The rows come from 4 hidden closed curves, with some noise, and rows from the same curve form a group. Each curve winds through 8 dimensions. The rows are also pushed far along 5 directions, which tell nothing about the answers.
In the rows, 128 means zero.
Some rows, each with its group after it:
[115 203 127  97 115 112  65 132 116 133 152 113 133  67 118 158 106 144
 107 139 130 101 122 160 142 139] -> k301
[110 139 142 166 141 172 112 102 148 141 118 188 148 101  97 126 135 130
  65  85 131 123 161 130 158 146] -> k976
[ 95 167 156 156 131 147 120 142 138 161 153 159 170 165 110 161 166 103
 117 140  97 205  73  43 151 145] -> k892
[ 88 160 122 186 142 134  95 149 150 110 148 142 177 157  95 169 130 124
 132 129 113 215 172  49 146 140] -> k301
[ 71 143 132 154 143 165  95 103 140 124 102 157 129  92  85 138 120 129
  84  73 117  75 150 159 120 162] -> k577
[207 111 137 159 153 169 146 147 155 101  63 171 170  99 142 109 123 178
 177 182 186 119 243 133  95  94] -> k577
[154 129 127 140 128 181 166 146 141 129 144 178 155 164 145  97 158 125
  87 130 107 197 122  97 156  97] -> k892
[156 123 141 129 138 157 149 152 144 117 125 146 133 134 127 124 148 139
 159 177 139 166 107 105 122  92] -> k577
[101 155 121 136 119  83  82 130 131 139 119  96 140  87 105 172  91 129
 165 169 159 116 154 117  94 162] -> k976
[ 91 175 119 135 128 119  80 126 139  83 126 128 115  77 111 155  82 146
 109 112 156  73 165 182 135 112] -> k301
[ 72 186 136 144 155 165  50 146 143 134 111 128 137  54  65 154 126 148
 145 111 122  85 154 152 104 198] -> k577
[134 129 112 165 144 155 123 134 130 171 151 103 122 159 112 139 176 140
 175 145 105 148 140  95 103 171] -> k577
[107 160 131 120  96 141 106 113 121 108  99 156 157 123 128 140  88 118
  72 105 131 119 137 126 187  88] -> k976
[146 174 112  92  91  72 120 123 133 122 169 131 118 109 181 136  77 128
  77 130 157 118 135 166 152  94] -> k892
[153  61 152 122 140 103 210 112 113 109 136 140 102 164 159  95 146 107
 117 132 133 132  72 130 124  80] -> k301
[174 187 105 119  90 101  88 116 140 163 193 110 149 129 135 181 128 149
 140 212 151 204 134  74 137 111] -> k577
[138 165 151 131 130 134 113 124 143 136 161 180 172 107 117 143 138 128
  78 143 131 196 124  88 154 121] -> k301
[110 110 138 166 161 169 131 139 148 133 122 139 111 153 119 126 151 129
 155  82 108 120 155 126 141 151] -> k577
[156 161 117 107 110  91  96 135 107 131 133  74 111 104 147 159 104 151
 181 176 151  86 149 154 136 112] -> k577
[207  67 121 115 117 103 168 111 124 145 125 127 109 127 154  98 128 135
 147 161 175 138 150 133 135 100] -> k892
[102 129 126 117 108 126 175 126 115 125 128 141 114 168 180  98 119 102
  66  83  98 100  86 150 161 106] -> k577
[122 175 119 161 133 127 123 151 153 124 141 160 190 115 120 136 136 135
 107 178 134 201 155  70  96 148] -> k301
[140 160 113 120  90 135 132 134 121 162 145 151 173 153 137 119 151 118
  76 154 118 205  88  64 162 125] -> k976
[ 70 128 124 110 111 107 105 112 104 136 145 108 141 132  93 140 123  91
  82 104  87 161  75  93 133 163] -> k301
[140 141 116 110 140 142  72 155 135 103 112  93 123  97  98 150 114 158
 199 154 137 119 174 145  97 132] -> k301
[ 85  50 122 166 172 122 136 130 126 152 122  72  72 160  95 126 158 109
 220  76 100  97 139 129  79 212] -> k892
[123 149 129 137 158 161 105 162 157 137  99 142 142  94 117 120 140 149
 167 123 133 102 172 152  70 180] -> k892
[111 148 166 193 157 172 126 143 163 103  91 201 179 125 102 149 131 127
 130 135 150 164 167  84 142 108] -> k976
[102 105 137 141 145 143 151 132 152 122 132 145 130 169 141 122 130 106
 121  81  97 148 136 118 107 144] -> k301
[ 78 154  96 102  89  66  93 113 111 141 153  65 117 139 135 157  93 105
 116 113 108 115 106 126 126 163] -> k577
[161  55 166 175 170 136 228 130 127 136 109 174 122 174 156  80 183 110
 140 118 136 135 108 112 124 112] -> k892
[158 134 139 150 124 125 137 113 159 126 121 176 157  97 125 138 111 142
 114 176 183 158 165 109 117 103] -> k577
[114 143 125 168 133 125 148 145 144 142 167 154 154 174 145 135 145 108
 109 126 108 200 133  72 142 141] -> k892
[145 177 116 138 114  85 122 144 141 129 178 139 164 133 157 155 106 125
 111 175 148 200 149  87 145 110] -> k892
[210 135 147 133 140 132 156 141 147 130 130 159 124 102 160 124 130 160
 164 195 185 124 159 149 125  77] -> k892
[101 153 125 159 132 159 130 131 165 143  98 190 148 125 155 102 116 123
  66  54 136  95 170 154 131 160] -> k976
[127 108 114 142 134 125 155 138 100 135 137 106 137 165 127 102 168 121
 127 132  97 159 104  90 137 143] -> k301
[163  89 142 114 126 144 199 135 132 118 114 163 128 178 170  88 152 114
 114 128 125 154  79 118 126  80] -> k892
[135  96  89  92 110 135 152 121 103 123 130  95  77 163 161  77 129 128
  97  61  99  70 107 191 146 117] -> k301
[172  61 129 150 147 182 183 121 133 135  66 156 110 149 153  67 147 142
 143  84 144  73 185 167 138 118] -> k976
[ 84 162 113 104 122 128  65 139 138 145 151 106 115 118 110 144 121 125
 121  75 106 123 120 138 151 172] -> k577
[125 104  93 119 116 106 146 136  97 137 177  83 109 156 125 100 143 111
 108 127  92 175 103 109 140 145] -> k892
[108 116 149  97 129 126 127 116 113 129 142 117  84 128 137 134 114 110
 121  82  98  77  85 179 138 126] -> k301
[107 136 125 179 158 133 119 142 133 138 110 117 153 112 103 144 136 136
 180 162 123 126 186 105  68 187] -> k976
[172  93 111  90 102 100 192 145  82 109 139  94 118 173 166  89 137 114
 131 182 116 161  69 114 130  70] -> k892
[ 89  96 118 137 162 131 110 142 128 126 101  72  87 113  90 136 132 132
 213 119 119  69 138 163  42 188] -> k976
[168 114 132  87 128 109 127 126 111  84  95 118 121  86 140 111  95 148
 138 141 164  79 147 182 116  86] -> k301
[123 121 119 168 130 128 151 148 146 159 120 140 159 171 143 122 152 113
 146 132 128 178 148  68 117 167] -> k976
[110 205 129  98 111 104  63 152 136  93 132 121 166  93 120 169  87 138
 130 158 141 151 134 117 132 112] -> k577
[134  81  87 100 109 119 133 132 112 158 153  49  83 194 132 121 154 119
 190 123  89 149 100 110 104 161] -> k976
[132 139 113 101 124  99 118 136 122 102 127 127 138  85 128 111 101 132
  99 134 145 120 143 158 100 136] -> k892
[148  92 130 127 125 105 161 122 129 110  87 134 130 116 150 112  99 131
 140 145 163 106 161 141 118 106] -> k577
[149 169 162 114 115 112 119 130 126 100 117 164 163 101 142 151 102 131
 106 163 160 135 120 125 164  67] -> k892
[113 123 107 140 150 155 101 167 139 146 103  83 108 148 120 131 149 140
 227 115 110 103 162 134  86 185] -> k976
[211  66 119 117 109 114 197  98 122 136 153 122  99 186 164 107 158 139
 141 177 148 162  94 114 121  58] -> k577
[154 147  95  81  79 100 110 102 135 148 138 126 116 103 164 114  86 134
  73 111 157  95 142 177 139 123] -> k976
[103 130  99 149 138 136 127 142 116 113 125 108 119 141 115 104 147 136
 123 103 114 110 140 139 118 151] -> k301
[162 130 132 114 112  88 149 108 113 119 122 146 145 120 166 116 110 126
  85 137 162 119 133 136 151  92] -> k976
[100 209 124 162 123 119  78 160 136 135 120 130 206  98 105 175 116 137
 143 189 132 177 173  63 110 169] -> k976
[ 74 203 100 104  87  55  48 117 110 152 179  66 129  93 115 191  81 116
 113 143 116 121 116 125 138 175] -> k301

New rows, each followed by its group:
[123  98 116  93 105 101 121  91 105 130 104 102 100  99 117 114 102 121
 106 109 146  71 114 172 123 131] -> k976
[119 126 117 159 126  93 138 126 112 156 156  99 132 141 120 145 144 118
 148 170 120 160 123  85 127 157] -> k301
[159 180 109  88  77 120 107 104 123 122 130 147 162 110 159 128  96 147
  47 136 144 127 139 144 156  85] -> k577
[178  69 149 154 151 101 203 131 123 127 110 130 113 135 157 109 146 134
 185 189 168 124 129 119 104 100] -> k577
[102 183 105 126 106 101  74 146 149 162 166 104 152 106 107 170 119 131
 147 175 128 183 133  80 100 182] -> k577
[173  92 132 138 143 165 180 136 129 142 105 154 140 135 149  85 153 136
 134 150 126 136 147 125 102 129] -> k301
[ 56 128 130 124 145 165 115 145 122 104  99 125 120 146 114 110 134 112
 109  40  74  91 106 153 128 155] -> k577
[ 80 110 147 153 149 151 134 115 127 122 108 161 155 120  93 116 133 106
  85  85 100 136 130 112 120 165] -> k301
[ 95 143 123 168 159 188 110 157 129 114  95 127 158 138  97 134 145 136
 161 120  85 128 176 108 100 162] -> k976
[119 110 116 113 109 120 127 121 139 152 134 129 129 124 113 119 126 115
 112 134 129 165 104 101 123 152] -> k577
[ 99 147 118 151 143 136  86 144 127 147 131  85 109 131 112 157 130 135
 187 108 104  95 160 134 133 177] -> k577
[104  82 120 131 116  91 147 103 104 185 172  87  92 174 114 131 159  87
 133 115  99 161  59  85 142 169] -> k892
[ 74 149  95 118  86 132  98  91 108 150 164 100 114 188 133 145 123 102
  58  44  66 123  96 124 181 140] -> k577
[125 141 102  59  91 107  95 126 130 141 127  92  90  79 135 124  82 137
 123 124 145  75 107 189 122 140] -> k577
[101 109 132  87 120 157 146 103 140 113 134 176 111 142 135  85 123 101
  18  28  91 118  76 168 140 119] -> k301
[149 167 108  76  90  79  78 143 113 145 156  71 127 107 138 156 103 140
 160 179 144 146 118 118 155 126] -> k577
[128 166 142 172 161 161  86 133 157 104 138 160 173 103  95 163 127 158
 134 144 127 164 212 104 116 135] -> k976
[128 101 132 181 176 139 134 129 126 128  96 105 124 113  92 134 157 151
 209 161 138  89 174 133  40 174] -> k577
[170  50 132 155 157 169 214 130 118 108  89 135 109 170 152  81 157 139
 168 144 117 106 144 145  86 101] -> k976
[100 129 121  86 108 122 118 119  84 118 108  95 102 118 132 110 112 118
 100  91 106  58  86 175 161 121] -> k577
[ 89 135 113 129 139 157  95 144 119 109 126 101 112 124  81 134 140 137
 148 117 104 118 114 137 116 144] -> k301
[114 169 129 113  99 125 111 101 101 122 126 144 140 107 147 128  97 124
  37  92 119  82 125 161 193 103] -> k976
[119 124 119  90  97  63  99 114  84 177 132  49 115 135 125 156 126 106
 173 146 119 115  77 104 133 167] -> k892
[156 170 129 126  98 114 119 103 146 111 134 196 199 106 148 130  95 134
  20 134 158 185 169  99 174  83] -> k976
[138 105 111 117 142 130 128 149 134 116  96 103 119 143 142 106 131 136
 176 109 127 102 161 146  77 151] -> k976
[132 147 111 116 123 128  93 148 110 118 117  74 137 120 114 152 121 148
 194 175 115 124 152 120  99 134] -> k976
[134 126 142 146 151 169 145 145 160 124 121 179 149 137 133 108 149 131
 112 101 125 162 146 109 146 128] -> k577
[168 142 143 130 143 169 139 159 164 105  98 178 148  88 134 120 122 157
 155 181 168 135 162 140 104  95] -> k577
[152 173 138  82 105 106  89 115 130 105 120 137 115  66 139 150  80 148
 109 148 188  74 122 188 156  67] -> k976
[199 119 118  89 113  98 156 154 125 129 130  94 118 115 159 117 133 155
 199 237 170 141 106 128  75  97] -> k577
[124 118 132 184 134 145 164 114 147 145 155 181 161 164 130 119 153 113
  69 113 120 200 147  70 171 128] -> k301
[117  76 129 107 133 110 139 116  86 144 125  65  90 129 109 127 132 110
 176 133 101  95  89 140 109 155] -> k301
[145 158 151 143 116 136 171 126 123 130 153 183 163 159 175 123 131 113
  58 134 112 170 115  98 188  79] -> k301
[169 101 177 161 161 128 195 124 144  96 115 199 154 123 147 113 137 130
 113 160 163 155 132 116 122  71] -> k301
[146 110 123 127 132 121 145 132  95 129 112  81  95 140 149 120 134 139
 178 137 119  60 131 162 128 122] -> k577
[135 110 126 126 122 101 150  88 104 135 147 123 111 128 142 118 127 121
  79 106 127 100 119 152 149 121] -> k976
[ 74 167 114 138 122 135  85 149 150 125 108 140 172 108 109 144 103 122
 108 109 116 152 166 101 117 176] -> k577
[102 158 142 164 164 130  73 160 125 112  87 104 162  78  78 166 121 149
 214 173 141 114 189 109  93 170] -> k577
[114 177 108 112  83  89  74 124 133 152 155 105 133 144 139 173  97 116
 123 123 136 152 126 101 186 122] -> k976
[146 106  98 111 100  83 132 116  99 176 186  50  87 165 136 149 138 118
 178 171 110 155  91 101 141 142] -> k301
[109 128 107  75  78 122 150 113 115 118 114 144 135 144 164  87  95 102
  31  81 112 126  84 147 162 101] -> k577
[104 170 128 159 135 104  82 113 149 130 148 146 162  93 108 166 106 133
 103 122 141 146 186 111 126 162] -> k976
[ 65 181 100  93  76  81  64 122 101 144 131  82 143 115 113 160  89 103
  98 121 110 119  94 112 146 161] -> k976
[200 121 129 162 147 145 152 127 137 111  89 141 149 117 156 125 128 174
 182 184 174  97 224 147  89  95] -> k577
[112  69 111  75  98  78 173 101  84 122 110  88  85 148 159  79 112  97
  86  81 117  73  62 172 134 122] -> k577
[105 104 106 104 101  89 137 114  95 135 192  84  88 166 118 131 127  95
 102 121  94 173  58 108 165 117] -> k892
[156 124 123 134 140 108 138 156 112 114 116  83 117 135 152 137 123 146
 212 173 136 105 168 138 105 119] -> k301
[ 94 100 166 162 179 172 145 143 134 136 126 139 121 154 108 134 159 108
 165  90  78 128 122 116 112 163] -> k301
[143 154 112 158 124 115 103 136 167 150 138 145 174 122 128 152 119 139
 139 160 158 186 197  81 104 159] -> k976
[ 81 188 131 113 129 149  55 132 156 117 143 137 113  85 103 167  99 136
 113  86 126  96 126 168 144 136] -> k577
[148  95 102  91 108  97 153 128  98 127 136  85 120 170 150 102 146 120
 132 138 107 151  89 113 109 124] -> k976
[143 103 103  67 105 116 131 132 111 108  86  83  92 107 149  95  94 141
 149 128 141  51 125 199  90 118] -> k577
[114 158 130  95  93  80 105 131 135 138 152 124 142  98 128 153  96 111
 105 157 150 174  94  96 171 121] -> k577
[176  80 134 120 135 145 190 142 107 124  92 124 123 153 163  76 151 136
 152 143 128 115 122 134 145  99] -> k577
[166 120 145 102 120  92 133 130  94 115  99  97 116 110 150 136 104 133
 175 170 157  80 124 154 138  84] -> k892
[149 137 131 137 124  71 125 134  87 127 132  61 134 132 129 167 130 139
 213 223 140 129 124  94 108 111] -> k577
[ 79 125 129 149 127 108  98 132 114 141 129  82 117 152  94 176 128 106
 187 138 113 142 109  87 137 151] -> k976
[167 119 133 104 134 101 118 139 112  97 108 104 142  99 124 135 111 144
 176 179 153 130 147 129 111 100] -> k301
[134 115 131 137 129 150 190 123 105 124 106 156 136 150 163  75 148 121
  65 104 102 100 108 147 129 122] -> k976
